Each new row is followed by its nearest point in the smallest flat space through zero that holds the last named rows.

Q363, 6 rows:
[[ 2.14  6.22 -2.77 -1.75  0.31 -1.23  0.19 -0.29 -4.55]
 [ 3.82  2.09 -2.09 -1.63 -1.84  1.76 -1.24 -1.60 -1.70]
 [ 0.36  4.81 -4.72 -1.92 -2.25  0.49 -2.78  1.04 -1.57]
 [-0.23 -2.51 -2.72 -2.45  2.96  1.31 -2.59 -4.02  0.34]
 [ 2.90 -2.64 -2.08 -1.42  1.77  4.58 -0.43  2.82 -0.08]
 [ 3.08  4.60  2.17 -2.33 -1.99  0.74 -6.00  0.13 -4.32]]
New rows:
[ 0.67 -2.14  1.80  2.78  1.91  3.55  1.04  0.80  3.23] -> [ 0.64 -3.98  1.48  0.99  0.60  1.94  1.39  1.43  1.91]
[ 0.87 -2.62  0.48  2.92 -0.49  1.74 -1.88 -1.05  2.79] -> [ 0.23 -3.17  0.93  0.44 -1.41  1.56 -0.96 -0.82  2.43]
[-2.46 -1.48 -0.94  3.33  0.22  0.30  2.90 -0.07  2.29] -> [-2.06 -1.92 -0.83  1.72 -0.10 -0.78  3.14  0.38  2.68]
[ 0.68 -4.12 -0.82 -0.25 -0.61 -1.23  0.97  3.81 -0.95] -> [ 0.08 -1.61  0.09  0.60  0.69  1.36  1.21  2.94  0.77]
[ 1.08  1.17  1.90 -0.50 -2.82  3.73 -2.42 -2.50  0.07] -> [ 2.34  0.00  1.25 -0.67 -3.00  1.48 -3.03 -1.78  0.05]
[ 3.27  0.09 -0.01 -0.10 -1.34  2.96  0.19  0.99  0.59] -> [ 3.23 -0.50 -0.22 -0.15 -1.70  2.59  0.17  1.11 -0.02]

Q862:
[[-1.95 -0.15 -3.02  1.74 -2.90 -3.91 -3.78 -0.08 -1.99]
 [ 2.88 -2.39 -3.95 -0.35  0.53  1.25 -0.39 -3.62 -3.37]
 [-0.41 -4.45 -2.81 -2.42 -3.81  0.04 -5.27 -0.37 -1.87]
 [ 5.23 -1.84 -3.52 -1.43 -2.40 -0.27 -1.45 -2.46 -2.93]
 [-2.13 -4.97 -0.93 -0.80  1.02 -1.25 -0.28 -1.58 -3.12]
 [ 2.59 -7.23  1.50 -0.38 -1.51 -3.72 -1.07  1.15 -4.65]]
New rows:
[ 0.79  2.74 -2.45  0.92 -5.34 -0.63 -0.73 -0.30 -0.78] -> [ 1.52  2.75 -2.58  0.26 -3.28 -1.72 -2.25 -0.31  0.17]
[-1.39  0.90  1.05  0.85 -3.45 -0.28 -0.18 -0.16  1.01] -> [-0.91  1.21  0.25 -0.21 -1.55 -1.02 -1.06  1.03  1.10]
[-0.81 -0.27  0.73 -0.43  0.74  0.42 -3.43 -2.87  0.67] -> [-1.30 -0.54 -1.20 -0.50 -0.23  1.10 -1.34 -0.54  0.07]

Q575 (6 x 9):
[[-2.38 -2.24 -1.81  1.30  0.80  2.92  3.73 -0.74  0.63]
 [-0.81 -4.92 -1.88 -1.05 -5.13  0.67 -1.32 -3.01 -0.56]
 [ 3.30  3.23  1.52 -1.96  0.62 -0.99 -0.03 -0.06 -0.62]
 [ 1.01  1.53  3.50  0.37  1.99  0.48 -0.23  1.30  2.12]
 [ 4.88  0.90 -0.30 -2.12  2.39 -0.23  2.74  2.01 -1.02]
 [ 2.63  0.58  0.71  0.19 -1.04 -2.13 -1.23 -0.72  6.29]]
New rows:
[ 0.86  0.70  3.90 -4.38  1.09  0.79  2.15  3.34  2.05] -> [ 3.04  0.38  3.66 -1.09  2.02  1.48  1.15  1.47  1.07]
[-5.34 -5.34  0.48  0.62  0.02  0.44  3.35  0.08  4.12] -> [-3.51 -4.68 -0.67  2.82 -0.03  2.77  1.77 -0.18  3.80]
[-0.17 -2.06  0.33  0.61 -0.79  0.91  1.71 -4.76 -2.57] -> [-0.98 -1.07 -0.44 -1.09 -1.97  2.26  1.45 -2.82 -1.75]

Q289:
[[ 1.27  5.34  4.06 -1.57 -3.70  3.38 -0.66 -1.86 -3.21]
 [-0.33  3.75 -0.94  0.12 -3.42  4.61  0.30  0.87 -1.96]
 [ 0.37  1.26  0.89  2.49 -7.62  2.29 -4.25  0.36  1.05]
 [-2.02  2.02  4.45  2.02 -3.99  3.09  0.11 -0.24 -0.29]
 [ 1.49  7.62  0.46  3.96 -1.31  6.53 -0.79  3.81  0.85]
 [-1.52  3.92  1.52  6.22 -1.31  4.74 -3.45  2.64 -3.54]]
New rows:
[-1.80 -3.67 -2.67  1.14 -1.95  1.96 -3.17  1.91  2.97] -> [-1.29 -2.73 -3.11  2.55 -2.87  0.08 -1.65  1.79  2.33]
[ 2.99  1.15  2.14 -0.03  0.00  2.83 -2.45 -2.93  2.37] -> [ 2.55  2.44  2.37 -0.18 -1.16  0.04 -1.57 -0.46  1.51]
[ 3.18  1.49 -1.03 -1.82  1.65  2.45 -0.58  2.32  3.61] -> [ 3.07  2.73 -1.67 -0.58  1.03  0.77  0.46  1.60  3.36]
[-0.12 -3.40  3.48 -0.98 -1.64 -2.21  1.36 -0.58  0.22] -> [-1.25 -2.61  2.91 -0.96 -1.18 -2.09  0.69 -2.02  0.94]
[ 0.00 -3.30 -3.43  2.83  0.71 -0.53 -2.47 -0.28  0.62] -> [-0.43 -2.88 -3.12  2.22  0.33 -1.52 -2.48  1.29  0.32]

Q236 (6 x 9):
[[-1.13 -3.84  2.20  1.55  2.43  1.14  2.30 -2.87  2.28]
 [ 0.49  1.87 -0.33  0.23 -0.23 -2.26 -3.75  2.01 -1.69]
 [ 1.90 -1.07  0.64 -1.21 -0.02 -0.27  3.97 -1.32 -2.02]
 [-2.71 -0.11 -1.57  2.95 -0.23  1.90  1.73 -0.58 -0.34]
 [ 0.10  1.53 -3.70 -0.72 -0.75 -1.41 -4.64 -0.83  5.55]
 [ 1.21  1.11  2.90 -0.36  0.38  1.75 -2.27 -2.40  0.51]]
New rows:
[ 2.63  2.07  3.63  0.06  1.08 -3.58  1.28 -1.34 -2.09] -> [ 3.06 -0.09  2.35 -0.59  0.93 -2.19 -0.08 -1.54 -3.27]
[-1.35 -0.26 -2.13  0.07  2.90  1.23 -3.38  0.41 -0.70] -> [-1.31  0.44 -0.33  1.54  0.38 -0.31 -2.47  0.60  0.55]
[ 3.68 -2.38  1.26 -1.94 -1.81  3.40 -1.63 -2.68 -2.76] -> [ 2.64  1.19  2.70 -1.66 -0.32  1.56  0.35 -2.53 -1.31]
[ 2.27  0.46  1.47  1.81 -0.33  1.27  2.85  3.08  3.47] -> [-0.70 -0.98  0.51 -1.32 -0.18  1.38  1.46  1.22  1.48]

Q310 (6 x 9):
[[ 2.23  5.14 -2.97 -2.91 -3.46  0.26 -0.60  1.24  1.51]
 [-2.02  3.72 -1.38  2.36 -0.79 -0.58 -3.08  1.90  0.08]
 [-1.14  2.65 -3.41  1.03 -2.85  0.24  0.68 -0.91  3.85]
 [ 2.37  3.75  1.16 -3.59 -5.76 -1.63 -0.13 -2.14  7.62]
 [ 1.58  3.05 -0.51  0.49  0.90 -2.03 -1.21  0.59  4.18]
 [ 0.21 -0.14 -0.53 -1.16 -4.03 -4.72 -1.26  3.00 -0.83]]
New rows:
[-1.90 -1.91  0.96  1.35  1.56  3.82 -1.39 -0.93  4.11] -> [-1.69 -0.07  1.50  2.12  1.57  2.17  0.14 -2.82  2.57]
[-1.14  1.31  0.48  0.93  0.06 -0.14 -1.81  0.64  2.85] -> [-0.78  1.80  0.57  1.38 -0.05 -0.64 -1.53 -0.15  2.29]
[-0.41  3.46  0.87  3.55  0.06 -4.90  0.90 -4.15  2.66] -> [-0.93  0.93  0.40  2.43  0.04 -2.35 -0.82 -0.81  5.05]

Q72, 6 rows:
[[ 2.77  0.93 -1.70 -1.21 -1.47  3.03 -3.64  2.45  1.33]
 [-2.51  1.49  1.75 -3.23  0.91  7.62  0.17  0.06  2.84]
 [ 3.11  1.22 -0.10 -1.47  1.58  4.34 -2.99  3.19  1.22]
 [ 1.56 -0.93 -2.61  0.61  4.45  2.40 -4.84 -0.51  1.97]
 [ 1.94  2.20 -1.35 -0.39  0.29  3.23 -0.97 -0.46 -0.41]
 [ 1.78 -2.15  0.09  0.90 -2.98  5.72 -4.85  3.37 -1.00]]
New rows:
[ 3.15  1.57 -0.93  3.83 -0.05  2.91  0.42 -0.53  0.50] -> [ 2.25  1.38 -1.17  0.99  0.41  2.38 -0.88 -0.69 -1.92]
[-2.24  6.12  0.23 -0.55 -2.72  1.01 -0.82  1.69  2.26] -> [-0.02  2.91 -0.55 -3.04 -2.78  1.55  0.86  0.53  2.04]
[ 2.30 -0.73 -0.02 -1.15  3.26 -2.09  0.61  1.09 -0.48] -> [ 1.86  0.31  0.46  0.07  3.16 -2.20  0.20  1.32  0.04]
[ 2.78  2.17 -2.43 -0.73 -1.53  0.79 -1.24  1.27  2.73] -> [ 2.42  2.22 -2.35 -1.78 -1.38  0.53 -1.89  1.13  1.81]
[ 0.84  2.64  2.93 -1.06  1.53 -0.66 -2.49 -1.37  3.26] -> [ 0.24  1.09 -0.33 -1.76  2.15  0.06 -0.31  0.45  2.45]

Q94 (6 x 9):
[[ 0.61 -2.56 -2.33  1.25 -0.53 -2.32 -5.06 -1.86 -1.57]
 [-4.39 -2.43  4.84 -0.30 -1.68  0.91 -3.29  4.16  1.01]
 [-1.45  0.71  4.55 -1.46  0.70  0.99  1.79 -0.37 -3.13]
 [-1.15  0.21  1.15 -2.74 -0.41 -1.26 -2.09  1.42  2.58]
 [-1.06 -3.34 -1.01 -0.24 -4.18 -2.39 -2.76  2.20 -0.60]
 [-2.40 -2.09 -0.55  1.13  2.21 -3.63 -4.34  0.02 -1.93]]
New rows:
[-0.43  3.46 -0.12 -0.93 -0.43  1.66  0.44 -2.59  0.07] -> [ 1.49  1.65  0.70 -1.17  0.66  1.28  0.84 -1.82  0.34]
[ 0.31  3.32 -2.75  1.16  3.65  0.23  0.71  0.90  0.99] -> [ 0.17  1.91 -2.17  1.32  3.75 -0.32  1.52 -0.16  1.93]
[ 0.55  0.42  1.65  0.86 -0.16  5.21  2.08 -0.14 -0.39] -> [ 0.75  0.68  2.23  1.49 -0.46  4.56  2.18 -0.38 -0.07]

Q851, 6 rows:
[[ 2.87  0.24  0.03  4.82  1.07 -1.69  2.08 -0.42  5.07]
 [ 2.34  0.23 -1.88  1.16  0.55 -3.46  0.56  2.13  2.28]
 [ 1.27  0.79 -0.39  2.06  3.21  3.91  1.10 -0.87 -0.49]
 [ 1.37 -1.45 -3.04  2.46  2.65  1.39  0.20  1.11 -0.66]
 [ 2.54 -1.00 -1.86 -1.28  1.63 -1.46 -1.49  3.52 -0.13]
 [ 2.87  1.35 -4.05  0.25 -1.03 -1.36  0.63 -0.04  2.36]]
New rows:
[ 0.35  3.59  1.20 -0.63  1.54  3.88  0.70  0.49 -1.68] -> [ 0.50  3.03  1.10 -1.25  2.40  3.25  0.91 -0.63 -1.71]
[ 2.18  0.11 -3.37 -0.28  0.17  1.20 -0.79 -0.05  3.06] -> [ 3.20 -0.05 -2.99  0.06 -0.37  0.94 -0.52 -0.29  2.05]
[-0.74  1.52  2.34 -5.42  2.37  0.56 -3.62  0.61  0.58] -> [ 1.01  1.10  3.13 -4.81  0.49  0.93 -2.07  1.49 -1.03]
[-6.28 -1.67 -2.62  3.65 -0.04  0.99  3.21 -0.92  1.48] -> [-3.90 -1.46 -1.82  4.91 -0.74 -0.22  2.33 -2.34 -1.09]
[ 0.35  2.56 -2.88 -0.08 -0.04 -3.87  1.00  4.46 -1.94] -> [ 0.12  2.01 -3.13 -0.89  1.07 -4.44  1.15  3.37 -1.59]
[-3.54  4.80  0.18 -0.57  2.04 -1.53 -3.57  0.91  0.02] -> [-1.12  2.39  1.05 -1.68  0.65 -1.45  0.85  1.02 -1.68]

Q180, 6 rows:
[[-0.60  1.32 -3.53 -1.52 -0.72 -1.06  1.18 -5.63 -3.48]
 [-3.90 -4.25 -4.81  3.21 -2.69 -1.86  1.37 -2.36  1.09]
 [-3.05  0.35 -3.07  2.24  0.15  0.67 -2.19 -2.18 -0.23]
 [-1.90 -0.24 -1.93  3.71 -2.52 -1.83 -0.34  2.65  1.30]
 [ 0.60  1.09 -3.77  2.12 -1.39 -1.78 -4.20 -6.29 -1.12]
 [ 4.19 -4.50  5.07  1.69  0.64 -0.77 -1.24  0.68  0.77]]
New rows:
[-1.78 -1.71  0.29  3.04  1.09 -3.62 -0.83 -2.70 -1.64] -> [-0.57 -2.13 -0.56  3.31 -0.44 -1.19 -0.80 -2.31 -2.32]
[-1.67  0.03  2.51  1.65  1.15 -1.96 -1.28 -2.99  0.62] -> [ 0.22 -1.07  0.31  1.51  0.59  0.13 -1.73 -1.67 -0.63]
[-0.79 -0.02  0.54 -1.78  0.37  0.85  1.03 -0.76  1.73] -> [-0.32 -0.41 -0.21 -1.97  0.59  1.02  0.78 -0.26  1.35]

Q444 (6 x 9):
[[ 1.18  0.68 -2.20 -0.90  1.08 -3.40  1.01 -0.29  0.83]
 [ 5.05 -0.39  0.85  0.08  2.65  0.91 -0.81 -0.84  0.71]
 [-1.54  3.36 -1.47 -2.28 -4.07 -1.63  1.47  0.09 -0.53]
 [-2.08 -0.16  1.15 -0.76  2.76  1.03 -1.25 -0.63  3.85]
 [-4.74 -3.98 -1.81  0.31 -0.34  0.23  1.25  1.49  0.23]
 [-0.47  2.47 -1.94  2.37 -1.37 -4.14  1.95 -0.38  0.07]]
New rows:
[ 0.37  1.44  0.21 -0.32  3.17 -0.04  0.26 -0.69  2.57] -> [ 0.56  0.88  0.34 -0.28  2.42 -0.53 -0.53 -0.94  2.99]
[ 2.49  1.59 -1.89 -5.98  1.13  3.66 -3.24  0.57 -0.42] -> [ 2.62  0.39  0.76 -6.61  0.51  2.28 -1.78 -0.08 -0.14]
[ 0.32 -2.67  1.00 -1.20  1.57 -1.11  0.37  0.99  0.05] -> [ 0.14 -2.18 -0.57 -0.90  1.86 -0.31 -0.42  0.43 -0.27]
[ 1.50 -2.51  1.84  0.46 -1.10 -0.39  1.75  0.11  0.31] -> [ 1.27 -1.40 -0.45  0.94 -0.34  0.95  0.85  0.23 -0.17]
[ 3.64 -2.81  0.66  4.00  0.38  1.17 -0.63  3.88  0.56] -> [ 2.97 -2.99  0.33  3.69  1.04  1.79  0.59  0.15 -0.63]

Q394:
[[ 1.37  0.87  3.02 -2.12  2.01  2.66 -1.12 -2.32  3.83]
 [ 7.17 -1.40 -1.92 -2.80 -3.30  0.97  0.43  3.27  0.43]
 [ 2.59 -4.02  4.36  1.39  0.16 -3.61 -1.07 -0.24  1.67]
 [ 1.14 -1.49 -3.78 -1.76 -2.01 -4.44 -1.77 -0.48 -1.03]
 [-0.68  4.50  1.72  4.91  4.53 -1.67 -0.97  3.41 -2.91]
 [-2.62 -1.14 -0.30 -2.10 -3.90 -1.81  1.46 -1.25 -1.72]]
New rows:
[ 2.44  0.81  1.03  1.18 -2.85 -0.89  0.41 -0.34  0.23] -> [ 1.68 -0.45  1.18 -0.57 -1.28 -0.80  0.36  1.03 -0.37]
[-1.51 -2.04 -3.41  0.27  0.52 -4.14 -0.74  0.09 -1.01] -> [-1.17 -1.70 -3.33  1.02 -0.27 -3.81 -1.34 -0.59 -1.26]
[ 0.93  0.10 -1.31  2.64  1.47  1.27  2.08  0.44  0.67] -> [ 0.34 -0.49 -0.99  2.25  1.29  1.93  0.51  1.22  0.20]

Q408, 6 rows:
[[-1.09  2.71  2.44  2.47  5.10 -2.57 -3.15  1.38  0.55]
 [-3.58  0.44 -3.50  0.04 -0.76 -0.46  2.88  2.14 -1.81]
 [ 2.08 -1.01 -1.20  0.68 -0.16 -1.59 -0.15 -0.81 -1.99]
 [ 3.71  1.96  0.12  2.02 -2.12  1.47  0.27 -1.64 -1.58]
 [-1.71  2.33 -0.59 -0.07  1.05  1.14  2.48 -2.10  2.87]
 [-4.05  1.95  1.72  1.52  0.10 -4.54  3.83  2.10  2.81]]
New rows:
[-0.04  1.82 -1.23 -3.87  0.10 -0.86  2.26 -1.54  3.25] -> [-1.17 -0.13 -0.60 -1.34  0.29  0.14  2.55 -2.35  3.03]
[-0.34 -0.04 -0.11 -0.55 -1.99  0.10  4.58 -3.72  0.33] -> [ 0.47  0.15 -1.30 -0.38 -2.18 -0.06  4.14 -2.75  1.64]
[ 2.45  1.02 -4.40  0.94 -0.36  1.08  0.32  0.95 -4.84] -> [ 1.60  0.70 -4.13  1.51 -0.75  1.10 -0.06  0.14 -5.15]
[-3.27 -5.34  0.77 -1.04 -5.34  1.60 -1.88  2.66  1.75] -> [-1.94 -4.21  1.69 -3.57 -4.08  1.49 -0.31  3.58  0.65]
[-1.72  3.23  1.80  0.31  1.38 -0.94 -0.86  3.34  0.54] -> [-2.37  2.41  2.02  1.48  1.30 -0.57 -0.93  2.84  0.47]

Q621 (6 x 9):
[[ 0.20 -0.19  3.55  1.17 -0.14 -3.16  1.76  4.28 -2.00]
 [ 3.53  0.64  1.35  0.33  2.28  0.03  6.24 -3.74  0.10]
 [ 3.62 -0.15 -4.18 -1.93 -2.06 -4.21  1.04 -4.34  5.73]
 [-2.43  2.60 -0.70  0.49 -4.19 -0.57  1.24 -3.52 -1.43]
 [ 2.56 -3.53 -0.60 -2.78 -4.58 -2.08 -0.29 -0.51  1.52]
 [ 0.78 -0.43  3.60  0.79 -0.54 -0.75  0.72 -1.77 -0.64]]
New rows:
[ 1.27  3.14 -0.97 -2.57 -0.60  1.76 -1.35 -0.47 -2.15] -> [-0.98  0.38 -1.40 -0.42 -0.59  1.77  0.06 -0.64 -0.77]
[-0.19  1.00 -0.07 -2.75 -0.09 -4.66  3.31  0.05 -0.07] -> [ 1.16  0.96 -0.56  0.00 -1.28 -3.62  3.27  0.61  0.41]
[-4.46  3.87 -0.07  1.43 -2.01  5.34 -1.48 -0.15  1.76] -> [-4.27  2.61 -1.48  1.07 -0.38  3.13 -2.54 -1.61 -1.50]
[ 0.62 -0.52  0.03  1.06 -0.78 -5.21 -0.22  0.20  0.19] -> [ 0.63  0.42  0.80  0.51 -1.33 -4.37  0.07  0.79  1.40]
[ 2.40  1.23 -1.08  0.66 -2.87  0.98 -1.02 -1.13 -4.05] -> [-0.90 -0.10 -0.06 -0.54 -2.48  1.10  0.69 -1.05 -1.68]
[ 2.98 -0.54 -1.32  5.34  1.57  0.68 -3.32  1.59 -2.57] -> [-0.57 -0.07  0.90  0.81  2.40  0.72 -1.81  1.81  0.00]

Q993 (6 x 9):
[[-0.10  1.69 -4.57  1.92  1.64 -1.97 -4.12  1.40 -1.03]
 [-0.80 -0.72  1.29  0.71 -1.36 -2.17 -3.48  0.96 -2.05]
 [-1.25 -1.33 -0.43  5.68 -1.78 -2.83  1.36 -2.75  0.62]
 [-0.10  1.98 -1.63  3.11 -3.31  1.29 -3.13  1.59  1.28]
 [ 0.03  2.12  0.36  4.09  0.42 -2.37  2.01 -1.36 -0.18]
 [ 2.85 -2.22 -2.04  0.93 -1.41 -2.49  0.17  0.31 -2.64]]
New rows:
[-3.11 -0.55  2.54 -5.34  0.91 -1.64  1.45  0.78 -0.27] -> [-1.57 -1.26  3.43 -4.04  2.29  0.03  0.23 -0.36 -0.77]
[ 1.30  0.84 -0.28  2.45 -1.23  1.17 -2.26 -3.09  3.24] -> [-1.06  0.61 -1.04  2.61 -1.68  1.17 -0.41 -0.49  2.19]
[ 0.64  3.43  2.34  0.59 -2.30 -0.12  1.48  0.79  0.52] -> [ 0.99  3.00  2.66  1.30 -1.66  0.72  1.22  0.75  0.10]
[ 0.15 -5.34  2.35 -0.52  1.61 -0.45  0.08  0.77 -0.59] -> [-0.62 -3.91  1.44 -2.07  0.02 -1.11  0.21 -0.99 -1.19]
[-0.35  2.96 -0.86 -0.06 -0.29  2.97 -0.58  0.49 -0.31] -> [ 0.25  2.65 -0.52 -0.13 -0.05  2.02 -0.69  1.27  1.16]

Q965:
[[-2.58 -2.01 -0.51  1.28 -4.21  5.45 -3.80  0.90  1.43]
 [ 2.64 -1.44  2.45 -1.28 -4.10  1.92 -1.45  5.19  4.60]
 [ 0.84  0.67 -0.78  2.40  0.75  1.32  0.42  0.22  0.21]
 [-4.52 -2.02 -1.72  1.31  0.10  2.40  1.83  2.14 -2.10]
 [-3.43 -3.67 -5.67  0.52  0.10  3.83 -3.61 -2.70 -1.06]
 [ 2.23 -4.23 -0.28  2.82 -3.30  2.41  0.36  1.32 -0.14]]
New rows:
[ 1.41  0.92  0.52 -2.35 -0.42  0.04 -0.52 -3.75  1.04] -> [ 1.21  0.82  0.49 -1.36 -0.26 -1.29 -2.04 -2.70  0.45]
[-1.01  1.99  0.79 -1.05  0.07  1.12  0.18  3.38 -3.17] -> [-2.31  1.00  1.10 -0.11  0.10  0.30  1.40  2.01 -0.34]
[-0.77  0.17  2.19 -0.85 -0.01 -0.27  2.63 -0.38 -0.02] -> [-0.68  0.53  1.74 -0.36 -0.30 -1.17  1.53  0.59 -0.91]

Q178 (6 x 9):
[[-0.30 -0.41  0.66 -1.33  4.38 -5.18 -1.60 -2.73  0.60]
 [ 0.96 -3.08 -0.77 -1.45 -2.29 -5.72  1.98  0.25  1.79]
 [ 2.05  1.58 -1.05  0.73 -7.62  4.74 -2.09  2.13 -0.30]
 [ 0.01  1.02  4.89 -1.77  2.73  0.44  1.84  0.28  0.19]
 [ 2.13  0.97  3.25 -4.23  2.14  2.81 -0.59  1.74 -2.40]
 [ 0.31  1.69 -2.22 -0.67  0.86  0.08  1.21 -2.24  2.55]]
New rows:
[ 2.66 -2.27  0.30  1.31 -0.99 -1.81 -0.90 -1.72  0.28] -> [ 0.33 -0.82 -0.19  0.06 -1.32 -2.47 -1.15 -0.31  0.34]
[-0.34  0.95  3.71 -2.00 -1.09  0.77 -1.16  0.17 -0.31] -> [ 0.92  1.15  3.69 -1.15 -0.68  0.58 -1.03  0.55 -0.25]
[-2.29 -1.90 -1.16  1.38  1.70 -1.28  2.09  1.65  0.91] -> [-1.79 -2.06 -0.97  1.58  1.38 -1.23  2.63  0.42 -0.06]

Q256:
[[-3.62  1.56 -6.67 -0.39 -2.20 -1.95 -0.13  2.63 -3.16]
 [ 1.91 -2.21 -1.94  1.60 -2.09  2.34 -1.25  2.26  0.97]
 [ 2.05  0.94 -6.13 -1.48  2.88 -0.67 -2.24 -1.87 -2.10]
 [-1.43  2.46 -2.11 -3.41 -0.66 -0.90  1.74 -1.54 -1.87]
 [-1.00  0.95 -3.38  1.62 -4.93  0.67 -0.24  1.51  5.36]
 [-1.70 -0.47 -4.92  3.51 -4.18 -2.48 -1.23 -1.37  1.35]]
New rows:
[ 2.67 -4.40 -1.64 -0.46 -0.51  1.39 -0.08 -3.02  0.74] -> [ 3.66 -2.42 -1.09  0.40 -1.27  1.53 -0.74 -2.90 -0.12]
[ 1.96  5.57 -2.78  0.82  4.20 -0.36  1.07  1.24 -4.08] -> [-0.31  2.09 -2.79 -2.29  4.38 -0.90 -1.01  0.95 -2.73]
[-1.88  1.13 -1.22  2.61  1.76  0.61 -3.43 -2.89 -0.23] -> [-0.05  0.14 -1.48  1.91  1.79 -2.13 -1.80 -1.65  0.44]
